All groups share one centre, and each spreads out both ways along 9 directions, with some noise.
In the rows, zero is written as 128.
Known rows, each followed by its group:
[122 123 124 137 117 112 102 116 148 139 138 153 170 111]  W
[143 140 229 146  79 113 135 117 124 141  97 126 130 106]  C
[142 124 183 206  69  81 145 113 144 152 117 139 169 127]  E
[152 117 137 140 147 156 113 151 131  97 138  82 151 165]  T
[ 95 112 165 158 124 173  92 158 137  87 119 165 113 106]  T
[142 150 172 118  78 114 106  76 140 160 141  92 114 132]  X
[139 145 126 136 126 163 129 135 146 142 136 101 147 166]  T
[155 164 102 122 132 176 181 107 153 131 124 150 150 121]  G
[198 145 101 125  66 110 168  38 104 134  84 135 131 166]  E
[120 135 149 148 107 180 119 104 134 129 137 124 144 137]  T
[114 132 134 144 142 105 123 126 100 133 130  92 130 133]  C
[135 111 152 103  80 161 197 105 172  55 174 162 122 101]  W
[137  94  86 166 116 146 148 109 141  89 138 115 133 153]  E
[153 130 133 160  90 159 199 101 139 144 129 164 167 144]  W
[120 126 118 162 160 128 104 122 132  66 146 118 160 103]  X
[162 165 139 105 150 148 117 106 111  97 159 135  97 141]  E
[ 96 137 140 173  69 136 120 134 129  83  78 174 151 150]  G
[162 135 160 136 152 156 129 136 114 150 149 128  93 146]  W
[126 107  79 138 159 146 143 134 135 158 135  94  64 124]  G
[160 123 195 162 168  83  80 142  80 216 140 135 105 115]  W
[130 116 127 121 122 132 104  93 116 105 152 127 109 126]  C
[ 81 157  87 184 107  85 129 125 143 178  75 105 173 130]  W
[155 145 184 120  83 124 108  84  65 149 139 158  56 174]  G
[110 145 142 135 150  99  73 165 134 151 136  89 121 151]  G
[119 137 179 125  76 175 169 141 146 216 122 168  94 140]  E
[114  77 100 173 114 103 108 158 124  97 157 149  88 181]  X
[152 190 189 106 117 105 110 149 116 218 148 172 161 168]  G
[138  81 157 143 146 165  83 129 143 127 106 109 139  80]  C
[175 187 136 120 134  88 146 141 123 151 133 166 165 170]  T
[106 143 163 207 117  79 144 120  57 137 125  73  68 174]  W
[158  83 126 141 101 112 130 106 127 125 123 101 107 147]  X
[111 109 113 151 136 116 104 146 125 124 104  86 108 136]  T
[ 95  95  92 157 162 195 110 153 181  75 139  60  92 107]  G
[185 108 224 139  86 173 117 156 199 150  93 155 150  91]  C
[172 186 147 122 171 111  99 106 135 123 123 105 188  89]  X
[144 117 181 148 105 135 113 131  92 134 148 155  92 167]  G
[147 197 154 156 134 130 103 137 121 125 169 181 104 180]  X
[117 174 143  94 145 124 103 143 184 151 175 145 202  99]  G
[125  80 145 168  52  64  80 127 157 136 183  83  75 197]  X
[139 125 171 155 166 136  96 177 140  87 160  93 181 142]  G
[128 132 105  99  85 154  98  83 144  58 170 167 151 157]  W
[116 111 170 132 136 137  79 104 104  82 169 150  98  85]  T
[117 106 150 129 130 160  72 124 112 114 130  76 108 139]  T
[135 134  97 101 164 142 123 177 122  89 166  84 103 214]  C
[122 139 100 147 146 175 169 161 123 133 110 167 111 154]  X
[139 185 127 110 136 135 124 129 154 132 124 132 169 131]  G
[172 100 161 160 121 162 144 103 110 126 208 200 189 152]  W
[124 152 131 126 111 127 120 118 119 115  96  90  74 145]  W
[195 114 146  41 134 121 129  99 137 114 194 133  86 130]  C
[186 101 149 156 153 103 129 147 112 130 117 105 146 142]  X
[142 122  72 160 131 131 148 130 157 120 115 123 131 147]  X
[136 109 129 159 141 130 125 117  91  85 151 112 140 155]  E
[149 146 139 135  96 129 125 123 119 150  94 116 156 185]  T
[143 133 163 143 129  88 104 141 119 171 133 137 146 132]  W
[130 140 136 136 154 141 125 160 150 106 137 157 121 117]  T
[132 135  76 123 127 107 100 101 132 103 117 103 128 138]  E
[111 111 117 170  85 146 109  94 102  85 132 132 131 180]  C
[133 163 110  88 137 132  69 100 129 189 125 165 117 112]  C
[108  90  69 162 107 106 127  60  41 104  53  71 174 156]  E
[132 159 121 131 134 125 115 138 146 141 130 129 128 137]  E
[147 141 145 173 200 105 104 178 103 108 105  67 180 140]  E
[191  21 189 148 126 118  50 155 138 145 109 107 215 117]  C
[112 155  88 138 155 145 155 160 161  66 192 119  78 171]  C
[ 82 117  92 172 117 109 139 132 139 141 105 125  98 106]  T
[164 143 205 115 186 139  90 187 127 119 165 116  94 130]  E
[ 72  52 147 137  94 109 123 139 133 158 109  45 142 108]  X

New rows. What belongs after each?
[182  44 104 165  84 121 165 116 142 120 103 100 132 168]  E
[ 84 119 135 165  88  78 108 158 120 116  62 180  96 116]  T
[155 130 108 107 126 137 127  72 107 113 110 103  85 122]  T
[119 133 150  96  93 121 106  81  89 129 143 162  77 131]  X
[110 143 159 101  86 120 115  73 109 150 128 121 119 112]  X
[ 96 180 129  65 144  84  80 172 149 114 142 100  85 141]  W
[112 153 153 163 126 103 122 150 124 144 119 114 141 140]  C
[133  56 111 187 126 125 139 102  90  60 132 102  76 135]  G
[121 170 137 142 149 113 135 170 148 146 135 121 125 148]  C
[132 150 157 135 136 127 117 148 135 134 166 146 119 144]  E
[113 146  74 142 110 185 140 103 145  83 119 112 121 167]  W
[ 90 144 138 172 137 131 182 130 114 134 171 129 110 138]  W
[139 121 117  99 122 167 149 114 141 151 103 105  98 120]  X
[139 127  80 159 166  51 137 174 144 153 129  64 138 163]  T
[ 89 146 122 135 118 145 119 150 172 168 120 133 117 116]  E
[136 175 121 179 103 114 140 128 126 109  63 117 187 169]  G
[116 146 189 164 136  48  96 106  96 130 203 214 158  73]  T
[106 192 139 158  97 132 169 145 127 113 122 126 102 194]  C
[107 130  92 102 144 116  23 123 164 159  93 128 135  71]  W
[156 109 173 155  94 176 155  96 148  97 133 132  89 101]  E
[ 72  77 170 170 101 178 139 203 185 176 173 151 103 134]  E
[ 89 155 133 103  93  81 145 134 164 116 116 118 121 102]  W
[136 142 123 137 152 141 121 132 136 150 144  96 116 137]  G
[ 66 118  21 160 117 181 140 123 177  65 138 150  98 135]  X
[138 126 102 126  97 159 131  61 143 100 162 168  93 116]  C
[124  81  86 169  83  56 109 108 143 114 139 106 132 158]  X
[143 174 113  91 118  95  99 158 125 192  80  90 109 202]  T
[155 120 206  73 161  67 107 134  97 124 171  82  93  98]  C
[109 197 119 107 173 136  95 196 178 156 227 178 114 166]  E
[178 122 188  98 124  57 145 149 133 102 206 126 113 153]  C
[ 97 110 138 146 119 123  92 137 127 117 142 111 107 133]  T
[ 92 139 110 148 112 143 159 118 140  84 125  95  92 134]  W
[154 122 144 130 102 130 138 112 132 138 126 132 139 139]  C
[128 100  99 140 105  86  99 114 150 107 147 114 114 146]  X
[129 182 197 182 113 153 154 119 163 138 131 154 133  91]  E
[146 160  98 119 116 143 159 102 151 164 127 154 128 125]  C
[ 78 108 130 156 169 105  72 184 129 143  99 104  90  84]  T
[112  93 135 149 141 137 100 127 129  89 167 117 109 103]  W
[164 121 106 154 105 139  96 110 157 180  48 133 187 116]  W
[ 92 214  74 184 146 131 194 177 162 162 117 129 138 185]  C
[ 85 133  59 157 143 162 127 100 179  62 123  99 171  79]  X
[199  83 186  76 133 112 130 119 122 135 149  94 132 114]  C
[135 148 122 124 121 154 138  84  88 129  84 108 123 128]  E
[119  85 126 139 127 136 127 132 133 115 124  89 128 115]  X
[130 132 166 171 138 130 166 184 150 113 119  87 141 151]  C
[116 128 144 154 139 106 127  92 121  93 179 192 106  61]  T
[143 110 166 152 149 121 147 160 143 157 171 156 172 109]  W
[119 120 194 148 172 156  68 174 140  90 193 151 163 109]  T
[119 121 133 155 116  88 110 136 108 134 136 148 133 153]  X
[149 145 147 116 140  72  95 155 113 125 121 147 123 148]  T
[ 88 173 111 153 148 106 144 131 121 102 164 119  90 141]  C
[188  97 172 163 128 162 109 101 103 131  98 108  81 128]  W
[105  97  94 196 126 164 159 166 133 104 131 149 117 172]  X
[165 115 137 179 146 139 134 111  95 136  73  87 190 125]  T
[ 50  89  90 152 121 156 114 160 139 149 128 110 129 142]  E
[154 109 114 159 127 174  96  98 127 128 128 147 154 138]  W
[ 88 137 111 157 147 122  89 116 122  55 162 149 150 107]  X
[164 154 106  97 106  88 137 117 110 123  63 144  86 157]  T
[136 144 122 172 113 128 131  99 120 196  78 124 133 122]  W
[109 142 147 137 151 109 109 144 109 125 157 106  88 135]  W
[202 145 218 205 121  60 132 111 116  97 137 122 170 126]  E
[159 167  69 112 156 128  90  77 154  29 188 133  97 134]  E
[133 151 132 102 163 149 121 149 122 144 121 138 114 123]  X
[137 134 139 132 161 145 110 118 114  79 143 129 128 106]  X
[135 150  87 122 143 122  82 135 154 163 152 163 133 141]  C
[165 119 156 103 159 148 104 182 158 112 194 135  76 158]  E
[158 115 102 146  86 138 167 102 129 132 154 158 127 187]  E
[116 133 101 112 106 132 106 140 132 147  80  80  79 180]  T
[134  98 119 200 157 130 154 140 133 106 129 100 180 117]  T
[156 124 104 153 167  91 137 155 129 138 119  71 155 155]  T
[144  89  89 177 133  61 155 113  94 102 110 148 141 126]  G
[112 134  79  62 138 147 119 127  40 191  70 101 121 194]  E
[ 76 119 101 236 138  67  94 145 157 100 121  89 209 108]  E
[ 81 151  88 192 145 132 119 136 141 130 125 129 138 125]  C
[127 100 116 124 145 153  46 129 140 122 140 139 125 114]  C
[145 123 122 152 166 126 129 110 106 128 115 118 136  86]  T
[ 99 132 120 128 138 174 122 124 123  98 142 142 100 115]  X
[115 130 133 148 104 175 124 107 135 130 127 119 128 139]  T
[124 141  94 143 132 185 162 107 154 128 129 117 106 114]  T
[151 162 145 133 171 185 148 149 136 140 111 115 142 114]  X
[ 75 164 116 152 114 174 149 126 119 129 127 168 131 134]  X
[102 135 103 139 146 183 175 138 172 132 133 123 109  97]  W
[128  87 169 175  87 115  97 109 111  74 147 128 137 143]  C
[104  91 163 201  28 213 150  68  99  64  42 184 145 115]  T
[130 127 112 126 104 166 114  86 115 127 121 135 116 139]  C
[156 139 110 134 157 137 122 142 148 106 127 104 125 136]  E
[153 153 178 111 117 191 104  92 120 102 166 155 143 138]  T
[136 132 143 149 118 100 102  99 114 100 138 125 132 129]  E
[130 106 176 202 151 160 151 159 133  89 153 114 148 125]  E
